The rows come from 5 hidden closed curves, with some noise, and rows from the same curve form a group. Each curve winds through 8 dimensions. The rows are also pushed far along 4 directions, which tell nothing about the answers.
In the rows, 128 means zero.
Known rows, each followed by its group:
[107 145 117  94 118 125 121 101 122 115 144 179 150 152 108 124 142 138
 106 162 112 148  97]  Modak
[148 102 137 110 109 153 144 132 116 106  90 100 160 134 107 115 110 143
 166  97 158 137 119]  Dad
[ 97 138 137 132 105 119 121 126 139 154 145 131  74 104 162 122 106  65
 140 131 118  99 123]  Modak
[ 77 133 127  84 128 108 120  70 143  94 198 145  99 142 132 148 150 106
 100 171 100 120 111]  Kop
[ 77 136  94  89  73 146 151  80 169 164 174 139 104  96 113 100 136  75
 162 169 153 137  94]  Kop
[152 134  59 117 103 180 128 158  93 116  63 111 167 118 109  99 144 148
 164  74 165 153 120]  Dad
[ 49 150  69  96  56 158 113  57 150 145 151 151 107  94 142  98 126  55
 120 116 122 145  91]  neman
[118 170 113 175 130 119 121 146 144 161 156 124  96  90 149 133 105  93
 129 110 120 118 144]  kade
[120 113 170 134 136 118 142  99 133 109 160 139 143 154 118 133 132 148
  88 159 134 133  97]  kade
[143 116 110 151 104 150 157 154 156 188  87  91 138  89 120  95 114 127
 174 116 154 140 137]  Dad
[125 106 167 162 132  56 104 149 107  96 165  64  54 102 182 181  96 130
  94 101  88 106 102]  Kop
[ 63 136 146 126 143  92  99  79 139  86 174 167 141 180  93 147 137 148
  32 182 123 121  98]  kade
[145 122  99 116 114 162 126 154 104 117  47 149 185 155 118  97 133 150
 140  99 139 139 120]  neman
[ 55 148  69 106  62 133 109  82 143 138 123  93  87  77 149 106 108  70
 130  92  98 134  93]  neman
[119 167  99 119 104 141 174 112 151 190 160 124 111  82 113  82 126 114
 188 156 165 123 114]  kade
[191 124 162 144 170 131 137 167 119 108  69  90 164 157 108 133 132 178
 138 100 139 123 192]  kade
[148 130  83 173  91 126 146 212 139 176  79  51 133  64 124 113  92 141
 187  78 161 138 119]  Kop
[145 168 102 139 149 150 144 171 124 142  86 185 221 171  62 100 139 181
 136 149 168 143 130]  neman
[144 139  73 123 108 170 142 179 125 155  85 183 191 135 101  96 144 139
 161 131 163 151 113]  neman
[108 145 110  97 142 117 156 128 134 153 144 141 117 128 102 100 143 146
 163 179 155  93 121]  Dad
[136 107 102  71 115 182 151  99 126 113 100 170 190 159 108  89 160 148
 153 139 143 147 113]  Modak
[144 114 179 161 164 102 109 127 134  90 157 121 130 146 147 177 100 136
  93 102  96 125 156]  neman
[106 115 138 118 123 130 110 100 139 101  91 100 145 142 116 135 121 128
  97 108  94 145 143]  neman
[105 150 180 153 157  96 104 110 108  90 199 168  96 154 159 172 110 103
  74 137  98 103 121]  Kop
[163 101 119 133  97 153 139 149 112  98  70  74 170 120 133 119 104 147
 160  53 140 154 115]  neman
[108  85 199 120 156  88 111 104 138  98 107 106 122 166 123 151  99 143
  84 141 102  95 147]  neman
[151 100 159 139 156  82 140 173 132 152 131  91  74 104 172 153 118 130
 153 141  91  92 138]  neman
[ 75 108  77 117  82 139  81 117 113  78 119 117 124 118 151 138 108  90
 106  68 122 129  90]  Dad
[ 72 107 101 107  51 146 106 105 112 109  90 108 114 108 154 113  92  77
 126  74 119 136  66]  neman
[174 160 126 134 153 139 163 163 121 146  94 117 152 121 136  97 121 159
 190 104 126 110 153]  Modak
[ 86 122 106 126  95 129  94 119 111  88 150 127 103 117 165 150 100  78
 115  79 105 127  99]  Kop
[188 113 145 154 182 142 136 178 119 134 109 128 151 136 109 143 140 169
 152 127 148 120 187]  kade
[106 131 164 132 146  96 118  69  95  89 168 103  60 125 162 151 140 126
  78 131  88 110 103]  Modak
[105 174 130 142 140 102 133 148 138 175 182 196  97 117 146 125 113  98
 140 173 114  94 118]  neman
[ 61 137  87 143  52 152 114  83 152 137 163 117 121  84 133 122  96  63
 113  95 139 166  78]  kade
[140  39 106 114 109 149 104 134 103  77  50  53 132 126 149 137 150 148
 110  74 126 139 120]  Dad
[181 121 184 156 205  94 132 157 107  99 151 109  96 150 163 171 161 161
 108 139  90 101 176]  Kop
[178  86 147 151 146 133 118 147 123 131  59  82 135 123 131 136 122 162
 120  89 137 135 174]  Kop
[110 108 122 146  95 128 111 160 131 138 125 120 111 101 157 143  80  81
 146  90 126 121 118]  Kop
[155 124 162 136 157 103 135 162 117 147  91 129 111 127 166 115  97 142
 152 112 115  82 152]  neman
[ 92 120 119  79 112 153 156  73 163 136 139 161 169 145  98  94 122 128
 152 160 133 128 111]  Modak
[164  67 221 161 181  81 118 144 126  81 103  80 132 173 136 179 123 171
  70 128  97 118 158]  kade
[134 172 148 147 187 101 124 142 135 173 175 187  99 131 130 144 129 117
 131 177 111  90 180]  Dad
[107 100 159  95 115 115 130  89 127 114 162 178 108 144 161 134 118 107
 111 153 112 119  85]  Dad
[158 138 149 124 171 120 124 119 114 116 119 132 126 158 121 138 176 153
  96 157 103 128 166]  Modak
[123 132 105 140 121 120 148 135 118 142 164 123 118  97 133 122 116 146
 152 126 146 129  85]  kade
[131 151  99 125 141 101 148 164 136 159 160  96  74  86 158 128 143 122
 174 149 111  95 132]  Kop
[105 127 175 117 126 112 108  65 136  90 150  98 104 138 133 145 101 102
  95 110 108 119 144]  kade
[126 170 136 147 140 115 146  93 107 134 177 120  90  97 159 129 127 124
 124 119  89 131 106]  Modak
[121 140 181 125 167  80 121  81 124  91 171  97  88 134 148 154 105 140
 104 121  85  98 149]  Kop
[ 89 137 130 157 125 103 104 148 119 149 141 136  96 111 132 139  90 109
 115 124 127 105 108]  Dad
[145 140 103 140 121 160 126 160 107 104 117 159 182 150 117 125 136 131
 132 102 150 149 120]  Kop
[ 95 182  79 133 124 119 149 158 163 176 153 181 150 121 110  91 111 132
 165 160 148 103 112]  Dad
[128 104 187 118 149  93 130 110 120 118 165 177 106 154 169 144 121 130
 103 164 104  99 106]  Dad
[ 98  76 135 150 120 103  81 153 122 109 120  81  71 105 177 171  90  86
 108  81  98  99 134]  Kop
[ 98 160 122 101 100 139 141  56 143 131 145 103 121 117  95 112 145 112
 117 148 122 158 115]  Modak
[ 84  99 155  89 104 131 114  44 156  90 134 118 143 148  99 132 101 118
  95 124 126 142 127]  Kop
[215 130 165 150 205 144 137 169 102 120  98 140 159 168 115 133 158 180
 134 126 144 117 200]  kade
[ 98  99 111 109  87 168 149  95 153 139 122 129 142 107 137 102 110  87
 163 109 132 137 104]  Modak
[ 63 106  91 103  65 149 116  39 161 126 132 124 139 113 122 109 126 100
  87 126 120 169  82]  Dad
[108 128 154  99 117  97 120  92 160 132 147 107  86 112 150 145 108  88
 129 138  78 123 148]  Modak
[154 151  82 136 143 148 146 193 127 132  94 179 211 158 107  96 139 177
 154 129 159 124 127]  Dad
[122 126 134 122 121 144 126 128 131 132 112 153 140 143 120 118 127 106
 127 138 138 126 128]  Modak
[130 153 134 111 151 151 135  54 115  98 153 159 160 164  99 120 175 160
  81 158 114 161 123]  Modak
[130 145 105 105 129 161 140  96 164 154 125 162 179 140  84 102 147 135
 138 158 140 154 156]  Dad
[143 180 117 121 158 161 131 116 124 129 143 227 194 185  84 104 171 147
 100 170 160 144 148]  kade
[130 109 171 124 122  78 116 139 138 118 109  62  71 111 174 148 100 107
 128 107  89  99 145]  kade
[133  44 174 104 139 125 105 112 151  84  87 120 171 179 113 153 122 148
  92 129 116 135 156]  neman
[ 63 144 149 108 103 117 118  70 135 129 170 173 112 149  95 129 135  94
  78 192 135 132  86]  Modak
[147 117 105 153  97 137 168 151 137 169 144  85 111  61 156 115 115 125
 183 104 139 145  89]  kade

New rows. What belongs after each?
[137  64 163 100 145 136 106 103 129  72 111 124 152 175 119 159 153 141
  88 137 115 139 151]  Kop
[130 187 118 138 136 123 163 128 136 158 141 123 121  96 136  95 102 134
 176 120 115 110 133]  Modak
[162 147  87 189 105 133 144 224 129 180  98  92 133  72 136 121 106 127
 182  81 157 140 124]  Kop
[173 130  89 173 141 133 129 208 100 150  68 118 147 110 159 121 131 163
 152  77 129 124 135]  Dad
[117 120  96  80  75 185 153  96 127 113  99 131 184 135  81  86 122 128
 169 112 180 160  97]  Dad
[189 112 142 152 143 139 144 174 119 116  69  79 163 124 139 125 103 163
 160  61 126 135 156]  neman
[104 131  83 119 105 153 125 120 164 157 100 114 149 104  97 106 113 115
 151 119 147 141 151]  Kop
[ 62  92 138 107  70 131 104  70 130  90 120  73  93 112 143 146 109  72
  97  99  84 151  84]  neman
[113 145  86 126  95 120 154 157 157 185 123 120 133  96  94  99 120 140
 170 164 170 134 105]  Kop
[147 115 142 148 121  93 130 179  94 142 117  95  82  98 167 148 118 130
 141 119 103 121  98]  Modak
[ 76 159 137 112 132 106 117  62 160 124 155 137 123 137 110 131 115 108
  90 152  84 124 145]  neman
[102 130  85 144  87 120 156 146 177 183 118  84 118  69 142  95  95 114
 182 118 132 116 107]  Dad
[ 92 189 101 134 113 112 142 145 133 189 136 158  99  95 144  96 103 101
 167 146 120  97 104]  neman
[ 65 154  58 117  88 167 146  69 166 176 158 127 122  82 107  92 140  95
 146 145 130 151 106]  Modak
[ 89  91 105  97  76 130 125 118 169 158 111 128 124 105 131 105  92  96
 158 127 149 118 110]  neman
[171 105 173 132 164 111 136 150 132 107  96 114 169 163 102 143 111 180
 131 125 124 126 165]  Kop
[138 162 126 133 101 106 142 149 124 179 117  75  58  79 145 119 134  86
 164 134 127 126 127]  Modak
[169  91 194 139 172 102 121 138 121 120 139 136  94 135 191 152 104 127
 127 113 106  86 159]  neman
[129 155 100 144 150 141 144 147 135 158 151 156 161 125  76 117 120 158
 158 146 172 130 141]  kade
[ 90 130 136 120 108 142  89  62 130  77 140 123 125 145 124 147 115  88
  75  92 113 144 139]  kade
[102 166 165 102 106 100 127  76 128 141 166 132  71 127 120 129 141  88
 105 180 118 132 106]  Modak
[135  65 137 111  93 136  92  99 115 104  85 118 135 131 140 133 115 130
  90  87 140 158 114]  Kop
[171 131 148 177 174 136 143 165 105 111  97 110 177 143 123 135 120 185
 124  92 110 134 143]  Modak
[170 164 149 163 190 122 151 158 134 163 147 164 141 148  99 125 168 167
 119 186 150 115 172]  Kop
[173 132 161 124 175 137 151 122 129 132 142 167 148 158 122 119 151 159
 132 159 141 121 155]  neman
[124 106 135  88 129 128 119  85 166  98 125 149 183 163 102 129 114 151
 114 131 119 143 151]  neman
[205 119 149 180 196 109 152 215  88 129 118 118 145 135 143 146 130 210
 150 115 137 111 135]  kade
[159 117 128 163  94 111 137 182 140 169 123  83 104  69 162 139  87 113
 172  93 126 144 115]  Kop
[154 157 127 141 184 140 122 135 121 128 109 170 162 166 115 118 162 163
 103 140 120 121 179]  neman
[148 117 132 169 145 120 144 156 124 131 150  94 136 104 125 148  97 159
 148  99 137 135 127]  kade
[187 118 142 143 160 111 145 191 122 130 131 140 156 137 141 142 120 174
 162 118 129 122 140]  neman
[122 159 157 171 162 115 152 130 137 163 170 156 126 123 121 130 113 137
 127 158 108 120 123]  Modak
[131 184 111 149 121 108 146 162 143 172 181 133  95  78 164 130  97  94
 183 119 109 118 124]  Kop
[185 125 193 153 196 107 138 150 105 121 135 118 104 144 146 151 133 155
 132 131 122  93 180]  kade
[150 151 129 173 195  71 126 197 129 152 124 102 107 118 145 142 109 177
 137 121 106  77 179]  neman
[155  77  89 126 126 143 118 165 116 105  43  65 149 126 127 120 141 176
 140  79 144 124 141]  neman
[ 70 150 161  89 122 110 102  49 151  88 168 168 135 165 118 139 102  96
  84 141  92 123 131]  Modak
[132 106 161 127 140 119 138 129 130 130 152 128 102 133 142 140 134 116
 136 155 129 111 128]  Kop
[121 139  85 140 106 157 137 131 110 136 121 142 156 114 120 115 139 139
 131 111 130 160  89]  Modak
[172 102 161 159 141 137 134 128  85  96 113  84 127 120 163 155 127 148
 114  72  95 158 113]  Modak
[129 127 126  90 108 135 145  95 158 140 133 148 151 127 125 100 102 128
 160 126 139 124 130]  neman
[160 187 134 116 174 134 153 148 128 143 167 229 174 169 112 114 142 150
 157 176 132 114 154]  Kop
[126 136 167 109 139  86 115 114 135 113 142 135 116 141 139 152 111 121
 115 136  78 121 141]  Modak
[100 165  85 135 136  94 148 142 153 189 170 133  94  94 121 110 143 144
 144 189 136 103 113]  kade
[221 111 131 135 164 136 162 210 129 152  57 111 174 128 137 105 112 190
 199  93 146 110 175]  neman
[137 122  95 113  77 141 152 162 137 153  72  96 164 105  99 104 116 142
 176 116 146 164  93]  Modak
[108 119 111 147 117  90 130 164 121 133 144  63  57  82 163 144 120 118
 143 121 118  99 100]  Kop
[111  96 138 141 111 113 102 129 102 118 117 102  72 100 177 139  93 102
 117  81 126  98 108]  Kop
[ 55 145 161  84  74  98 116  33 125 118 198 142  63 127 124 137 129  73
  78 188 115 144  54]  Modak
[106 171  59 127  92 127 126 131 136 181 141 166 128  96 114  98 130 132
 138 150 166 142  95]  Kop
[ 95 137 139  99 124 142 112  90 116  91 109 196 190 197  89 112 131 140
  83 147 132 142 100]  neman
[125 141  99 103 103 137 135  96 148 180 122 153 129 103 117  88 119 127
 151 142 158 135 128]  Kop
[177  87 197 171 183 117 105 153  92  72 126 121 131 175 146 179 147 155
  66 119 119 122 149]  Kop
[149 172 145  94 159 125 144 102 136 121 122 176 168 187  86  94 165 162
 118 181 149 121 149]  kade
[ 76 166  70 113  70 156 159 100 193 210 117 109 136  74  88  71 109  88
 189 141 148 143 124]  neman
[111 125 139 158 157  71  99 137 123 117 134  62  56  94 183 164  92 123
 108  87  70  83 154]  neman
[117 134  62 107  69 190 149 115 144 163  65 121 207 120  44  70 127 149
 166 121 193 182 104]  Dad
[135 148 101 172 116 116 140 171 161 176 148  83  99  60 158 132  88 101
 179  86 117 123 147]  neman
[126 171 130 179 192  66 135 191 131 179 172 141  97 117 120 139 115 171
 135 176 129  73 146]  kade
[160 146 148 142 155 127 174 141 136 157 142 140 150 138 106 106 141 169
 150 169 156 123 130]  kade
[126  77  96  83  70 193 128  84 167 109  90 142 217 147  85 104 122 120
 139  97 162 182 125]  neman
[138  70 139 144  89 153  99 127 113  73  98 103 169 146 121 156 119 129
  77  75 148 190  94]  Kop
[113 142 129  99 136 146 119  91 154 134 166 191 152 154  86 129 130 108
 118 163 140 138 159]  kade
[132  66 138 138 102  95 109 141 143 113 110  43  83  77 196 160  65 106
 153  48  88 113 136]  neman
[182  77 116 135 108 174 146 137 104 115  74  66 142  99 161 125 143 133
 159  63 113 171 120]  Modak
[109 128  83 117 112 145 108 149 124 138 107 181 163 142 102 112 134 134
 121 135 159 134 117]  Kop
[149  73 117 120  81 164 130 128 151 122  92  98 159 107 139 122  98 111
 156  65 142 160 134]  neman
[144 117 137 140 147  83 137 170 158 168  97  77  99  92 154 132  95 139
 171 118  95  91 171]  neman
[ 72 144 127 108  96 144 106  45 135  99 188 189 121 148 132 128 136  76
  68 144 127 148  94]  kade
[167  94  85 110 101 158 160 182 132 154  68  95 159 105 120  98 146 152
 194 118 156 152 115]  neman
[129 148 143 173 179 104 136 139 123 152 140  92  88 106 139 136 133 147
 120 134 101 101 156]  Modak
[103 141  90 148  92 158 116 118 142 128 135 131 154 116 118 122 117  99
 110  99 143 161 113]  kade
[117  98 166  90 127 137 110  94 103 101 135 214 163 188  98 138 136 131
  90 171 141 141 104]  Dad
